There are 4 nested groupings, the coarsest first. Each group lies inside one group of the grouping before and may be the whole of it. The rows also spread widely along 12 directions, which tell nothing about the answers.
Known rows, each followed by its group in each grouping:
-17; 2; 6; -3; 4; -1; -7; 33; -22; -13; -19; -24; 27; 33; -35; 37; 4; -19; 12; 51; 37; -23; -5; -16; -48; -7; 13; 5; -25; 12  K524 pav K982 K388
29; -10; 5; 12; -1; 16; -32; -6; -21; -27; 27; 17; 15; -11; -43; 15; -12; -31; -14; -2; 40; -36; 3; 0; -25; -28; 6; -9; 28; 11  K318 Nat K427 K5
-5; -11; 15; -21; -9; -2; 16; -12; -17; 1; -21; -16; -3; -29; -27; 26; 43; 7; -6; -4; 21; 13; 1; -16; 30; 14; 2; -15; -20; -5  K318 Poz K887 K153
23; 3; 25; 30; 7; 36; -31; -9; -4; -33; 13; 42; -7; 3; -28; -41; 31; 13; 16; 5; -8; -17; -28; -23; -19; 5; -19; 17; 54; 34  K989 repa K723 K830
-27; -18; -11; 0; 23; -8; 0; -21; 2; 6; 22; -9; 16; 17; -2; -6; -39; -9; -17; -39; 28; -14; 2; 13; -22; -26; 11; 14; 30; 8  K524 pav K312 K877
-10; -27; 5; 19; 10; -16; -26; -7; -27; -25; -16; 9; 9; 11; 16; -11; 22; -7; 19; -45; 4; 2; -17; -6; -21; 31; 2; -15; 20; 30  K318 Nat K427 K288
37; -3; -5; 10; 4; 24; -15; 17; 6; -3; 59; -11; -13; 44; 19; -8; -29; -15; 9; -41; 24; -9; 3; -12; -17; -27; -8; -44; 15; 18  K318 nofe K172 K60
-4; 17; 12; 0; 12; -2; 7; -8; 49; -8; 22; -7; 12; 25; 15; -58; -5; 21; 10; -19; -24; -14; -2; 16; -7; -6; -31; 15; 55; 8  K524 pav K312 K419
-15; 7; 28; -28; 5; 18; 14; 6; 18; 17; -17; -45; 13; 9; -5; 13; -12; -8; -19; 15; -14; -22; -6; 3; 5; -28; 7; 10; -25; -26  K524 kotat K66 K967
-24; 0; 21; 0; 20; 33; 14; -18; -5; 7; 14; -5; 12; 10; -23; 7; 3; 9; -36; 14; 3; -1; 5; -3; 3; -29; -10; 38; -4; 1  K989 gipog K479 K875
10; -32; -20; 7; -13; -8; -20; -40; -39; 7; -20; 34; -54; -8; 2; 45; -9; 9; 19; -51; 50; 21; -27; -43; 20; 20; 22; 9; -38; 12  K318 Poz K703 K320
11; 28; 7; -1; 17; 5; 25; 25; 30; 1; 20; -7; 16; 13; -18; -27; 18; 25; 12; 50; -8; 13; 37; -3; 6; -13; -33; -9; 23; 11  K318 Nat K942 K86
2; -19; -11; -9; -15; -28; -8; -19; -15; -13; -11; 26; 2; 0; -19; 24; 2; 17; 13; 21; 34; 3; 3; -5; 6; 21; 1; 11; -19; 8  K318 Nat K942 K626
-55; 0; -11; 20; 50; -40; 12; 15; -23; 23; -73; -20; 17; -8; -7; 24; 9; -8; 19; 3; 19; 21; 4; -42; -19; 14; 31; 10; -9; 16  K989 gipog K650 K378
20; -15; -21; 34; 21; -18; -48; 6; -21; 3; -45; 25; -25; 0; 27; 2; -41; -27; 36; -34; -3; -7; -13; -24; -20; -2; 36; -11; -5; 12  K318 Poz K703 K451
16; 10; -11; -8; -23; -3; 19; 8; 20; -7; 38; 5; 3; 49; 13; 8; -8; 32; 11; 36; 8; 18; 27; 13; 13; 1; -41; -5; -35; 6  K318 Nat K329 K716
8; 33; -8; 12; 14; -23; 8; 15; 39; 9; -12; -29; 3; -5; 14; -7; -12; -9; 25; -22; 6; -10; 6; -26; 1; -4; -2; -24; 20; -3  K989 gipog K707 K291
-17; 9; -8; 18; -2; -11; 21; -19; 19; -2; 9; -9; -7; 18; 39; -7; 10; 19; 8; -59; -3; 25; 4; 4; 16; 14; -32; -3; 1; 10  K524 pav K96 K366
-7; 14; -10; -13; 15; -19; 22; -14; 17; 5; 11; 11; 19; -11; -57; 11; -7; 19; -5; 47; 50; -7; 28; -9; -4; -22; -9; 39; 28; 1  K318 Poz K887 K961
4; 2; -28; -6; 27; -25; 31; 29; 7; 23; -15; 2; 15; -31; -7; -24; -4; 18; 7; 53; -25; 40; 71; 22; 41; -15; 3; -48; -2; -5  K318 Nat K329 K801
31; 9; 24; 11; 6; 36; -23; 13; 26; -8; 7; -5; -19; 23; 29; -52; -3; -2; 22; -26; -42; -16; -25; -9; -4; -10; -14; -22; 30; 8  K524 kotat K838 K95
-2; -13; 6; -20; 8; -7; -1; 7; 12; -18; 20; 3; 28; 11; -22; -53; 14; 25; 13; 50; -4; -7; 9; 17; 1; 6; -9; -19; 39; 15  K989 gipog K479 K750
-18; -3; 23; -15; -32; 28; 11; -30; -8; 3; -8; -18; -4; 25; 7; 67; -6; 1; -38; -9; 6; -7; -16; 5; 17; -12; -13; 44; -84; -26  K524 kotat K838 K831
5; 7; 23; 4; -5; 27; 1; -1; 19; -6; 7; -5; -10; 30; 33; -29; 18; 26; 7; -3; -46; 11; -9; -1; 22; 9; -30; -3; -15; 5  K989 gipog K479 K750
43; -21; 5; -7; 4; 17; -43; 5; 0; -12; 22; 10; 8; -8; -14; -30; -41; -32; -8; 3; -10; -46; 6; 24; -12; -41; 22; -32; 31; -7  K318 Poz K887 K153
-43; -8; 30; -11; 37; 27; 36; -23; 0; 28; 14; -35; 7; 9; -3; 4; 13; 8; -44; -45; 1; 19; 6; -7; 11; -24; -12; 27; 4; 2  K318 Nat K329 K716
14; 18; 4; 5; -23; -11; -6; 18; 3; 1; -72; -12; -17; -9; 22; 36; 9; -6; 31; 12; -25; 1; -12; -20; 22; 20; 5; -14; -65; -20  K524 kotat K838 K95
-16; 19; 22; 20; -4; 21; 27; -26; 3; -8; -19; 9; -5; -15; -5; 10; 53; 28; -15; -11; -17; 27; 2; -8; 28; 9; -42; 33; -9; 2  K524 kotat K838 K831
6; -18; 16; 19; 24; 26; -7; -9; -27; -11; 18; 13; -13; -10; -19; -23; 44; 4; 1; -41; 19; 18; -7; -28; 0; 6; -9; -24; 46; 37  K318 Nat K942 K626
14; 8; 21; -21; -9; 8; 16; 2; 26; -8; -2; 2; -2; -15; -8; -53; 46; 46; 16; 45; -42; 14; 7; 5; 48; 20; -28; -23; 13; -1  K989 gipog K479 K875
-6; 4; -29; 17; 7; -11; 22; -1; -5; 10; 11; 0; 4; -12; -12; 22; -5; 3; -1; -7; 34; 24; 29; -10; 16; -9; 0; -22; -7; 8  K989 repa K723 K830
21; 19; -2; -13; -4; -19; 9; 19; 25; 8; -13; -17; 5; -8; -3; 8; -5; 3; 15; 20; -2; -6; 21; -5; 16; -5; -3; -23; -11; -15  K318 nofe K172 K60
15; -16; 14; -8; 3; -6; -29; -3; -14; -1; -47; 3; -12; -30; -5; 2; 3; -12; 14; -12; -13; -15; -18; -17; 12; 12; 27; -15; -5; -6  K318 Nat K427 K5
-50; -6; 30; 27; 39; 75; 38; 6; -64; 17; -11; -11; -9; 9; -39; 40; 70; 10; -39; 12; 12; 58; 11; -37; 1; -23; -13; 23; -38; 31  K524 pav K312 K877
-55; -26; 9; -44; 17; -52; 11; -59; 37; 19; -15; -28; 25; 8; 22; -16; -38; 14; -18; -65; 0; -26; -19; 23; 3; 7; 13; 57; 25; -21  K318 Poz K887 K153
12; -15; -8; 6; 20; -9; -40; 2; -12; -1; -23; 26; -7; 18; -13; -3; -40; -9; 26; 22; 14; -24; -14; -19; -33; -14; 31; 24; 7; 13  K318 Poz K703 K320
-18; 0; 7; -4; -1; 10; 12; 0; 12; 24; -28; -22; -29; 41; 62; 2; -13; 20; 14; -27; -45; 25; -11; -4; 26; 9; -6; 4; -63; -8  K524 pav K96 K366
15; -56; -21; -14; -19; 1; -34; -6; -53; -19; 21; 42; 2; 33; -16; 23; -30; 3; 0; 43; 35; -4; 8; 19; -11; -5; 21; -11; -40; 16  K318 nofe K172 K60

New rows. What belongs after each?
28; 2; 15; -1; 29; 6; -18; 45; 14; 11; -5; -47; -13; 12; 28; -39; 1; -29; 37; -55; -14; -13; -16; -36; -13; -2; 20; -79; 38; 13  K318 nofe K172 K60
-34; -6; -9; 11; 11; -2; 42; -12; -7; -12; 26; 11; 22; 10; -14; -17; 45; 40; -8; 13; 18; 48; 33; 15; 12; 8; -41; 1; 21; 28  K524 kotat K838 K831
7; -22; 0; 6; 16; 17; -19; -10; -12; 5; -2; 14; 4; -23; -10; -17; -24; -13; -17; -7; -20; -14; 6; 13; 11; -26; 24; -12; 11; -4  K989 repa K723 K830
-24; -28; -4; 0; -4; -26; -9; -32; -10; -16; -8; 21; 16; 8; 8; -8; 3; 20; 1; -5; 2; 2; -6; 16; 4; 24; -5; 17; -1; 12  K989 gipog K650 K378
-15; -7; 19; -19; 10; -6; 0; -16; 9; -6; -13; -11; 34; -29; -29; -15; 5; -1; -22; 20; -12; -26; 6; 19; 11; -10; 7; 8; 21; -15  K989 gipog K479 K750
-7; -16; 3; -25; -3; -15; -3; -8; 7; 0; 3; -14; 19; 20; -1; 4; -20; -1; -5; 6; 8; -18; 3; 16; -4; -8; 5; 7; -10; -8  K318 Poz K887 K153
15; 10; -20; 1; -13; -9; 22; 36; -13; -15; 6; 5; 19; -6; -39; 13; 36; 18; 21; 90; 30; 27; 45; -3; 18; 6; -15; -53; -22; 15  K989 gipog K707 K291
-35; 2; -7; 22; 9; -16; 22; 20; -17; -6; -19; -21; 34; 20; 16; 24; 27; 0; 0; 15; -3; 30; 28; 7; -2; 12; -17; -18; -37; 14  K989 gipog K650 K378
2; -6; -20; 38; 29; -5; -27; 9; -7; -26; 35; 16; 35; 20; -9; -24; -30; -24; 1; -1; 21; -21; 19; 15; -46; -28; -1; -14; 54; 29  K989 gipog K479 K750
-27; -4; -14; -15; -17; -70; 14; -16; 30; -19; -31; 0; 25; 0; 25; -29; 18; 38; 34; -2; -18; 7; 6; 33; 17; 53; -20; -2; 10; -1  K524 pav K982 K388
-14; 14; -7; -7; 7; -26; 12; 28; 13; 11; -25; -36; 25; 12; 2; 21; -15; -9; 12; 34; 5; -5; 18; -5; -3; -5; 8; -17; -30; -9  K989 gipog K650 K378
-21; -14; 38; -24; 42; 37; -5; 5; -13; 34; -38; -38; -21; -9; -24; -10; 2; -13; -4; -20; -3; -14; -38; -46; -6; -21; 44; 5; 12; 0  K524 pav K312 K877
10; 13; 16; -14; 2; -15; 10; 3; 31; 12; -7; -55; 2; -18; 20; 3; 6; -20; 1; -74; 0; -16; -4; -14; 18; 1; 1; -42; 15; -18  K318 nofe K172 K60
11; 1; -29; 28; 17; 5; -11; -2; -17; 8; -2; 25; -18; -14; -20; 19; -36; -14; 4; -1; 34; 2; 17; -17; -6; -33; 18; -2; 2; 9  K524 pav K96 K366
-34; 7; 32; -4; 21; 28; 19; 15; -7; 3; -20; -9; 29; 25; -22; -2; 31; 23; -16; 81; -32; 11; 15; 1; -3; -11; -19; 37; -28; 6  K989 gipog K650 K378
-7; -1; 3; -17; -10; 7; 7; -43; 36; -6; 71; 5; -12; 71; 7; -13; -30; 42; 4; -24; 50; -13; -31; -17; -12; 0; -33; 52; 20; 19  K989 gipog K479 K875
-11; -42; -13; 9; -3; -2; -24; -37; -25; -17; 11; 41; -7; 18; 13; -17; -19; 14; -1; -24; 2; 2; -10; 25; -2; 5; 2; 14; 4; 19  K524 pav K96 K366
26; -10; -9; 15; -4; 10; -8; -37; 10; -5; 40; 28; -26; -1; 16; -18; -15; 12; -4; -61; 9; 6; 4; 3; 19; -11; -20; -3; 27; 9  K318 Poz K887 K153
20; -7; 8; 2; -3; 20; -9; -7; -5; -17; 28; 1; 19; -24; -25; -8; 1; -17; -25; 2; 7; -21; 16; 19; 11; -27; -3; -32; 21; -3  K989 gipog K707 K291
23; 22; 20; -2; 16; 19; -6; 9; 15; 6; -36; 28; -13; -18; -37; -23; 12; 25; 17; 76; -33; -5; 8; -20; 12; -16; -4; 35; 5; -4  K318 Poz K703 K320
20; -3; -17; 0; -27; -8; -4; -11; -3; 5; -32; 37; -29; -9; 18; 15; -9; 34; 18; 43; -27; 25; 12; 1; 52; 17; -5; -1; -67; -12  K989 gipog K650 K378
-29; 11; -5; 1; 11; -35; 18; -33; 24; 4; -1; 0; 5; 25; 0; 20; -11; 23; 7; -30; 42; 2; -8; -23; -14; 12; -20; 59; 11; 11  K318 Nat K329 K716
3; 16; -10; -20; -23; -46; 13; -10; 56; -3; -6; -19; 1; 13; 34; -21; -14; 24; 33; -25; -9; -9; -4; 14; 22; 26; -19; -10; 6; -13  K524 pav K312 K419
0; 22; -17; 17; 15; -26; 31; 18; 24; 10; -2; -11; -4; 11; 31; -13; 21; 25; 30; -20; -7; 42; 32; -14; 19; 16; -29; -31; 7; 14  K318 nofe K172 K60
-6; 2; -14; 14; 35; 10; 12; -7; 19; 24; 26; 10; -7; 11; 14; -36; -34; 19; -6; -6; -12; 18; 26; 1; 13; -31; -8; 3; 24; 10  K989 gipog K650 K378
14; 3; -56; -15; -35; -61; 6; -25; 16; -12; 25; 28; 11; -2; -33; 41; -49; 21; 17; 45; 85; -11; 25; 5; 12; 3; -1; 8; -14; -6  K989 gipog K479 K875
-10; 12; -32; -27; 6; -15; 33; 16; 24; 26; 36; -16; 13; 42; -33; 26; -51; 22; 9; 68; 64; 3; 28; -16; -6; -28; 6; 12; -22; 1  K989 repa K723 K830
2; 46; 21; -6; 8; 9; -6; 18; 64; 4; 19; -42; 24; 73; 14; 2; -60; -11; 3; 27; -5; -58; -14; -9; -43; -40; -17; 50; -5; -15  K989 gipog K479 K875
5; 35; -2; 27; 2; -28; 1; 9; 21; -14; -56; -2; 40; -62; -13; 7; 5; -27; -10; 18; -42; -24; 39; 36; 13; -17; -6; -5; 8; -30  K524 pav K312 K419
14; 0; 5; 7; 14; 25; -16; -6; -5; 4; 19; 11; -22; 15; -29; 3; -16; 2; 10; 5; 42; -13; -21; -48; -16; -17; 8; 12; 16; 21  K989 gipog K650 K378
22; 35; -30; 21; 29; -8; 8; 5; 20; 41; -15; -5; -29; -40; -18; 29; -50; -18; 9; -13; 39; -1; 21; -52; 16; -42; 25; -10; 6; -12  K989 gipog K650 K378
-41; -15; -1; -15; 5; 8; 42; -3; -25; 11; 19; -24; 2; 32; -18; 32; 37; 32; -5; 17; 52; 46; 7; -28; 14; 15; -13; -4; -38; 23  K989 gipog K479 K750
22; -12; 0; -47; -34; -1; -12; 8; 14; 0; -5; 2; 2; 23; -10; 1; -40; 16; 10; 78; -13; -28; 1; 29; 17; -11; 13; -1; -50; -25  K524 pav K312 K419
18; -17; 9; -38; -28; -13; -3; -37; 19; -22; 6; 28; 16; -47; -35; -37; 15; 37; -11; 49; -20; -17; 12; 40; 53; 11; -11; -3; 19; -20  K989 gipog K479 K750
1; -20; -9; -10; 31; 15; 1; 13; -9; 33; 0; -22; -25; -9; 2; -21; -25; -9; 7; -27; 4; 10; 5; -17; 12; -25; 36; -48; 10; 3  K524 pav K982 K388
-26; 3; -4; 15; 47; 15; 34; -8; -18; 33; -16; -8; -33; -39; -33; -3; 36; 16; 6; -36; 37; 46; 6; -58; 21; -7; 11; -9; 33; 24  K524 pav K96 K366
23; 4; -8; -9; 2; 11; 10; -11; 4; 8; -3; 43; -30; -30; -39; -27; 14; 51; 18; 66; 1; 24; 15; -22; 47; 1; -6; 4; 7; 6  K989 gipog K479 K875
21; 4; 44; -10; 0; 59; 1; 0; 0; 1; 12; -13; -9; -5; -22; -5; 28; 1; -24; 9; -25; -7; -2; -6; 19; -29; -15; 0; -8; -7  K318 Poz K703 K320
11; 1; 16; -11; -10; 17; 0; -20; -7; 5; -25; 30; -17; -11; -24; 24; 4; 26; -9; 47; -12; 4; 4; -8; 29; -6; -7; 42; -43; -12  K318 Nat K329 K716
-9; -46; 0; -24; 7; -25; -22; -26; -16; -5; -22; 30; 5; -10; -4; -27; -9; 19; 5; 6; -12; -7; -6; 18; 9; 16; 23; 9; 13; 4  K318 nofe K172 K60
-9; -26; 6; 22; 3; -3; -32; -65; -19; -10; -42; 48; -30; -38; 10; -10; 0; 8; -3; -68; -18; -7; -35; -2; 18; 16; 11; 43; 16; 3  K524 pav K96 K366
30; -3; -18; 31; 11; 3; -31; 12; -52; -3; -41; 41; -23; -33; -52; 52; -1; -22; 20; 35; 50; 2; 7; -52; -12; -9; 32; -6; -20; 17  K318 Nat K942 K626
-24; 16; 25; -36; 39; 33; 50; 1; 42; 44; 16; -30; 3; 5; -15; -48; 0; 46; -23; 50; -38; 20; 28; 1; 42; -37; -14; 20; 12; -14  K989 gipog K479 K875
14; 27; 15; -14; 35; 20; 25; 7; 21; 39; -6; -32; -16; -48; -45; 6; -1; -7; -11; -6; 21; -1; 18; -45; 26; -39; 14; -12; 27; -14  K318 Nat K427 K5
0; -12; 24; -6; 16; 3; -1; -3; -13; -3; -40; 11; 2; -42; -22; -26; 49; 16; 3; 17; -33; 13; 7; -4; 29; 16; 1; -13; 15; 4  K318 Nat K942 K626
30; -12; 20; 6; -20; 28; -19; -19; 3; -22; 20; 20; -20; 15; 24; -26; 18; 15; 5; -32; -29; 0; -14; 8; 19; 9; -28; -11; 1; 8  K318 Poz K887 K153
38; -4; 18; 29; -18; 39; -44; 10; -35; -32; 3; 10; -3; 15; -9; 38; 4; -40; -6; -7; 7; -27; -14; -7; -26; -20; -2; -11; -30; 8  K318 Poz K703 K320
